All rows are made from the same 15 directions, up to rounding. Whole rows:
0:  253  143   46 -107   21  219  129  -38 -208 -102  -99  -75  216  539 -134  283  474  154  119  385  188 -443   82 -112 -158 -169 -285 -374
1:  191  133  254  137  179  152 -132  232  -77   70  179  304 -301  172   -6   19 -199  140 -276 -121  295  -54  -88   -6   24   41    3 -177
2:   80    7  -82 -105    4  -36   57 -155   18  -86 -109   -4  183    1  -58   45  106  -19  199   73  -20  -47   -6   12  -29 -192  -39  -13
3:   46  119 -132 -202 -129  283 -274 -177 -163  -59   26   -3  248   42 -345 -157   47  -27  120  -24  206   46   -9   78  237    1 -236  170
4:  -14 -125   16 -117   -1   26   -5  -32  -82 -182 -195  -70   -4    1   25   79 -219  113  -45  -63   41   52    3  127   13  -42   -6 -133
5: -272  -85 -226 -170   -5  218  107  -15  -32 -188  254   -1  143 -113  -85  -63 -178  157 -170  278  -17  -96   20   55 -136  103 -163  112
6:  168   83  -89  196  177 -156   22 -176  205    6  -24  168 -113   10  -99  -55  151  -70   -9  134   18 -122  -78  206 -345 -484 -190   97
7:  325  -50  161  105  270 -209  -11  241   23 -252  -23   98 -245    1  138  -68  -83   87   47 -118 -103  -89   67 -149 -438   13  134  -48
8:  -68   29 -405  -48   49   -8  154 -178  338  229  109  245   75  -80  316   66  200  175 -104  133 -209 -202  -27  150 -113 -204  -99  -20
9:  -71 -154  -43 -160  -49   38 -181   -1 -106 -164   26   32 -171  -41  276 -164 -226  156  -63 -251   53  172    8  207  189   42  -32  -15
10:  166  116   75   91 -159  202   24   37 -217 -108   39 -348   96   44   37 -308  394   -1  296   10   49   92  -17  -61 -298   92 -241   17
11:  -61  127 -100  136   -5  142   94  110  -50  233  139  147  -81   40   16   53  -44  145 -409  -41  111   10  -58   40    4   79   29  -38
12: -232 -111   18  254 -108 -100  109  -32   38  -30  211 -350  -16 -253  131  -64  -81 -300  -57  287 -158  104 -119   11  231  -32   55  278
13:  146   38   97  -20 -173  158 -107   64  -56  -50   26  -80  106  173   68  -13   11   72  -65   12  -92  -53  -45  -25   53  124  -82 -242
14:   46   35   30  146 -162   91 -103 -147   -8  -29  131  -65  -65  168   51  -33   45  -82 -196  173   50  -40 -167  279  178 -302 -237  -88
15:  408  190 -202  331  -25  180  -16   86 -463 -246   14 -447  487  -49  -80 -255   15   -8 -151  324  -14   52 -143 -207   64   -3 -170  324
16:  172  -41 -244 -128  166    8  -36 -103  -68 -185 -167  -46   94 -161   95  -26   -1  108  178  -56   41  -16   48   27   -2 -123  -18  182
17:  -29  -11   63  -16 -197  -18   51   91  102   23   83   86 -144  319  -59  219   93   44 -340   14 -195 -212   70   43 -202   75   65 -341
18: -257 -162   -3    4  222 -152   77   53  -53  -60  -83   41 -296   83   51  -35  -31  132  -83   59  148  -30  157  122 -273  -53 -142   52

Rows cut short, each followed by the rest of it:
 -73   35   16  380  146 -112  121  -31  223  176  353  146 -178  -65  399 -194   34  -32 -157  332  -34  -43 -228  160 ->  -52 -346 -222   57
 113  138   76  127 -194   18 -103   61 -196   68 -110  -96  370   66 -200 -222  -90  -42  -58  -47  -71  241  -97 -134 ->  92 146 -50 -13
  22    3 -225 -127 -171  -33 -125  -94  -80 -111  -25    3  220  156 -171  -75   73   14 -115   34 -157  -47   82   37 ->  10 -14 -95  60
 142 -171 -216  -57  184  -56   73   27  -66 -327  -95  -75 -152 -252  417 -102 -154  245   16 -170  -55   70   25  129 -> -223  -95   60   91
 -40   73  206  171 -413  207   14  -25  128    9  514 -113 -140   -3   93  -84   77 -233 -148   81 -123   46 -261  163 ->  109  -42  -10 -153
   0   92 -344 -132 -135  257  -63 -144  -66  166   79  105    9  346  120  254  270  204 -368  102  111 -290   40  215 ->  323 -126 -179 -154
 -71  163   61  243    4   54  187   50  106  248  350   50  -14 -202   23  -71  100 -167   14  114   39   65 -163 -122 ->  27   7  95 155
-297 -154    4 -148 -200 -222   79  -75  339   25  -24  -25   15 -152 -204   99  -17 -224   94  -50 -390   12  112  -25 -> -187  150  219   15
  63  147  135  169  343  -62   43  163 -114  191  -74  278   23  259 -194   70  -43  122 -146  196  276 -140   27 -187 ->  -86  -45 -113  -61
  24   12  -28  -68 -369  231  101   39 -106 -175  369 -302  174  -30  218  -79  207  -57   76  108 -219  -12  -71 -109 -> 104 197  55 -64
-194  -76  298   63  210  -96  -14  -32  142   46   80  -41   37  -15  -31  -23  -21 -212  359  430   82 -118  -23 -145 ->  145  -60 -188   75
 327  165 -267  276  -33  240    3   63 -240  -73  312  -83   -1   40  386 -144   92  179 -409  121   51  -56 -193  107 ->  131 -163 -134   79
-168  -15  -87 -313   -3    3 -178 -128   74  -87  126  139   -7   52 -380 -149  241 -110  326   -3   53 -112  219  -19 -> -162   65 -154  243
-277  -15  -62  116   21 -184   80   21  -96  209 -173   -8  112   51 -214   49 -115  -51 -240   91   28  113   63  -50 -> 112  56  30 129
 204  248   18  237 -258  319  265  181 -239   20  401 -212  274   93  168  -69  249   53 -172  242  -65  -34 -204 -223 ->  -29  137   -4 -159
  97   26  359   10   22 -123  -25  -36  166   53 -103   86  -42    6  -60  -28   48 -156  392 -108   19   80  -67  -51 ->  -92  -99   33 -183
-103  -38 -103   26 -238   23  251   -6   51   11   -9 -212  208 -157  114   49  -15    8  -90   36 -286   97  -69  -19 -> -102  108  132  -97
 176   -7  -14  -49  172 -157   26  -40  227   79   44  304   86    9  523  -72   66  167  238   34 -160  -93  -80  -48 ->   31 -197  -43 -207
  88  -59   35  -73   16  -43 -115  -76  -10  -83 -190  -28  -36  111  -64  187  -62  -37   -9  -17   36  -84   34   72 ->  176 -115   25  -82
  46  -80    4   54  -97  -40   -9 -163 -124 -332  -80 -262  -62   58 -280  109  -35 -205  -93  158   56  -36  -31  211 ->   -5 -319  -50   90
 -41  125  161  111 -131  535  -17   42  -65  132  168 -167   -2   23  100 -101  -10  153 -100  125  239   29 -203  152 ->   18  133 -352 -225
 -36  140  137  112  -45 -205  -75  147    8  273   77  118   71  267 -182 -166  335 -137   98   28 -108  -34  140 -303 -> -111  222  -28   45
-224  -28 -192  -42 -132  193   22 -120    9  128  -91  -91  114   19   93  -61    4  189 -169   79    3   44  -27  241 ->  -22   15 -291  -84
-295 -153  -35   -3  101 -157 -141   12  -40  118 -201  -75   16  124   59  -72  -65   45  -50  154   -8   -6  161    3 ->  162  126 -214  105
-181  -36 -203  192  -69 -274  411  -16   61  286 -116  -65  151 -133  531  -66  156  119  -56   -1 -269  217  -68   -4 -> -93 -80 104 -74
-251   77 -107 -160  223  268   51  -48 -157  256 -191   91   85  -56 -247  124  -52  177   58   -7  490   39   81   -9 ->  165  116 -127  119
 253 -113   41    5   24  -63 -128   10   18 -254 -145  -90   31    7  262  -52 -178   95   12  -10 -185  -23  -54   66 ->  -21  -89  -50 -152
  96  227  -37  -52 -354  174    6 -190  131  244   57   92  208 -102 -182   -8  165 -140  101 -277  -41  195 -182   81 -> 124 -54 119 -97
-242   55 -289 -133 -149  174 -112 -219  162   66  344  125  -97    9 -310  -12  208 -129 -149  122   41 -174   54  231 ->   20  -88 -174  266
-207   46 -217   24  -14  -72  136  -96 -119  101   42   50   74 -161 -166  -65  -14  -73  -84  -53  130  208  -13   42 -> 108 -91  94 303
-176 -109  271   28   64   87   23  -15  229 -105  186  159 -213  -20  -49   46 -372   11 -155  204   62  -74 -161  233 -> -150 -156 -153 -234
-112    6  -95  -51 -179  -17   92  134 -285   66   23    7  128  258   -6  215  -66   91 -414   -9  -20    2   70 -128 ->  347  190  219 -131
-121 -112  -46   17  -95  111  402 -254  156 -161  -31 -371 -119 -192   -9  441  136 -183   55  277   11 -163 -100  244 -> -105 -359   89  -74
 141   28 -175 -138 -114  108 -199 -161  236   20  -52 -118   97 -253  -59   -7  141 -146  267 -158 -197  -37   29    7 ->  73  93  57 192
 -12  -46 -115   34   67 -243  -26  -76  109   36   66   62  201   80  230  -87  120  -49   98  300 -233 -136   15  -97 ->  152 -144 -115   80
  -5  147   93   98   34  173 -179  -41   50  315 -102  202  -92   32 -113  -93 -107   82 -120 -191  273  148 -118  198 ->   75  -35 -195  -80
-150  -70 -236 -179 -173  349  -86 -217   31 -248  210 -298  -23 -156 -193    9  102 -107   28  200   33 -151   25  236 ->   14  -18 -211  254
-233  -79  276 -142 -150   14  109   61 -106 -148  223  -80  -25  263 -228  208   65 -172   52  260   53 -161   81 -147 ->  116  101   70 -168
  97   -5 -214 -252  -99   28  -32  -47 -299 -413   73   59   -6  305 -151 -258  299  206   28  -77   65  -60  183  131 -> -479 -123 -247    4
-264 -132  -86 -344  -86  162  -67   -1  155   28  257  141    3   19  259   67  -41  148   25   52 -117 -164   86   -5 ->  239  254  -22 -134
 314   91 -130  124  124   61 -419  -40  333  253 -235  -58 -114   13   30   33  238  -37   31  -61 -171 -283  107   28 ->  -31   98 -188  128
  26  -77  128  -43  -29  -48  -11 -114  236  -62 -102  -74  -21 -261    3    5 -105 -150  287 -109 -117  101  -81   67 -> -57 -69  92 -18
-111  -58   88  -61 -269   36   83   -9 -124 -254  332    9 -139  102    0  -76  -42  -48 -155  -22    4   91  -83  166 ->  -25 -105   41 -126
  91   -5 -100   55  198 -230  104  -26  132  117   -4   72  -15 -132  272  131  135  -84  179   37  -84  -90   19 -158 ->  185 -127  218  142
-175  -54  -42  119   29  192  -39   -1   16  176 -147 -155  -79 -209  114   55 -311   91 -257  -36  120  142  -97  189 -> 219 106 -66  38
 159    6  -99   65  124 -303  -72   75  146 -107  -32  170  164  -45 -134 -249  -49   -4   20   28 -348  -37   79 -167 -> -444   22   -7  159
 218  149 -103  158 -317  124   30  -61  242  222   -2 -226  231 -259  114   46  142 -159    4 -123 -378   76 -175  -52 ->  79 121 195 -29
 -47  -38  239  100  162  -71   14   52  -10   45 -343  -62  129   -1 -225   74 -292   -8   27  117   81   65  -25  -76 -> -58  31 -64 -98
-287  -28  410   -7  -94  -69  416  109  -38  195   65 -127 -381   66   51  345  341 -206  288 -146  232   68   73 -149 ->   10  108  382 -239
  63  107 -154  -14   18  229  143  176  -84   51  -48 -149  364 -182 -163   86  -78  124  -76   73 -109  -48   40 -330 -> -123  415  132   78
 306   67  -53   47   36  104   -5   20   -5 -350  318   87  138 -202  -57 -124 -260  -18  -82  114  -93  -35 -198  -32 ->  -93 -149   64  106
  14  -14 -236   -8  111  -42  -48 -123  324   88   95   71  -35 -225  143   -6  115  -56  103   73 -184 -158   18   39 -> -35 -78 -18 221
 322  196 -138  228   90  -15   71  -31   59  160  -70  132 -145   44 -102  303  109  -38 -319  -87   81 -143  -79   72 ->   -8 -278  192    2
  56  -75  -37 -123  142  -79 -169  -16 -134 -172  -12   83   33  173  -27   91 -112   12  -31  144   88 -161   84  -48 -> 317 -91 -29  65
 126  -72   59  -77   39 -158 -149  -36  146   67 -340  -29  111  -81  127   47  -77  -26  249 -178 -177   58   39  -81 -> 149  70 106 -72
 159 -127  -98 -290  161  -91 -148  -98  -19 -430  -25  107  194  -57  -91  -40 -204   24  240   97  -70 -122   65  -59 ->   33 -138  -13  117
-107 -132  269    1 -135 -310 -249  102   17  -49   -5  121 -176   -5 -110 -136 -372 -204  -91 -333 -137  291   12   -2 -> 220 143 259  16
  88   15  161   -5   -9  124   69   -6  146  -11   25 -152 -286 -133  -58  238  177 -171  212 -121   76  -99   11   -2 -> -97  25 190 -30
-111  -20 -350 -265 -178 -113  146 -172  -34 -213  204  -34  496 -239 -172 -139  107 -159  273  128 -283   64   49 -200 ->  58   6 161 348
 -15  -95  -22 -122 -119 -348 -167  -43   11 -149   48  251  318  131   91 -348 -183   16   45   11 -341  147  -14  -45 ->  78 -73 -68 -50
-290 -101  320   81  -18 -299 -199  227  -93  202  -41  -18  -75  170  -28 -158 -104 -165   33  -56  -49  174  154 -256 -> 291 387  69  65
-340 -109   97  115  -67 -148   91  -53  264  209   73 -304  -67 -224   34   74  184 -379  259  212 -194  -19   52 -122 -> 149 144  98 236
 173  -49 -189 -177  -19 -136  103   10   16 -121 -217   32  252  -88   94  113  -61  127   56 -167 -280    6   69 -143 -> -89  64 264 -90
-166 -141   47 -115  -29 -203  328   12 -164 -297 -141   -4  327 -105 -239   83 -428   16  -54   95  -94  197  -45 -101 -> -127  -62  233  -95
 -28  -11 -161   87  -30 -152   44  -24   65  199 -151   17   94  138  298  -48  163  143 -116   45 -198  -21   32   46 ->  -49  -47 -124 -113
  83  -19  229   72 -184  -97  -14 -101    5  -40  -91 -161  162   -5  198 -205   50 -120  318  -18 -113  227 -164   40 ->   85 -146  -89 -171
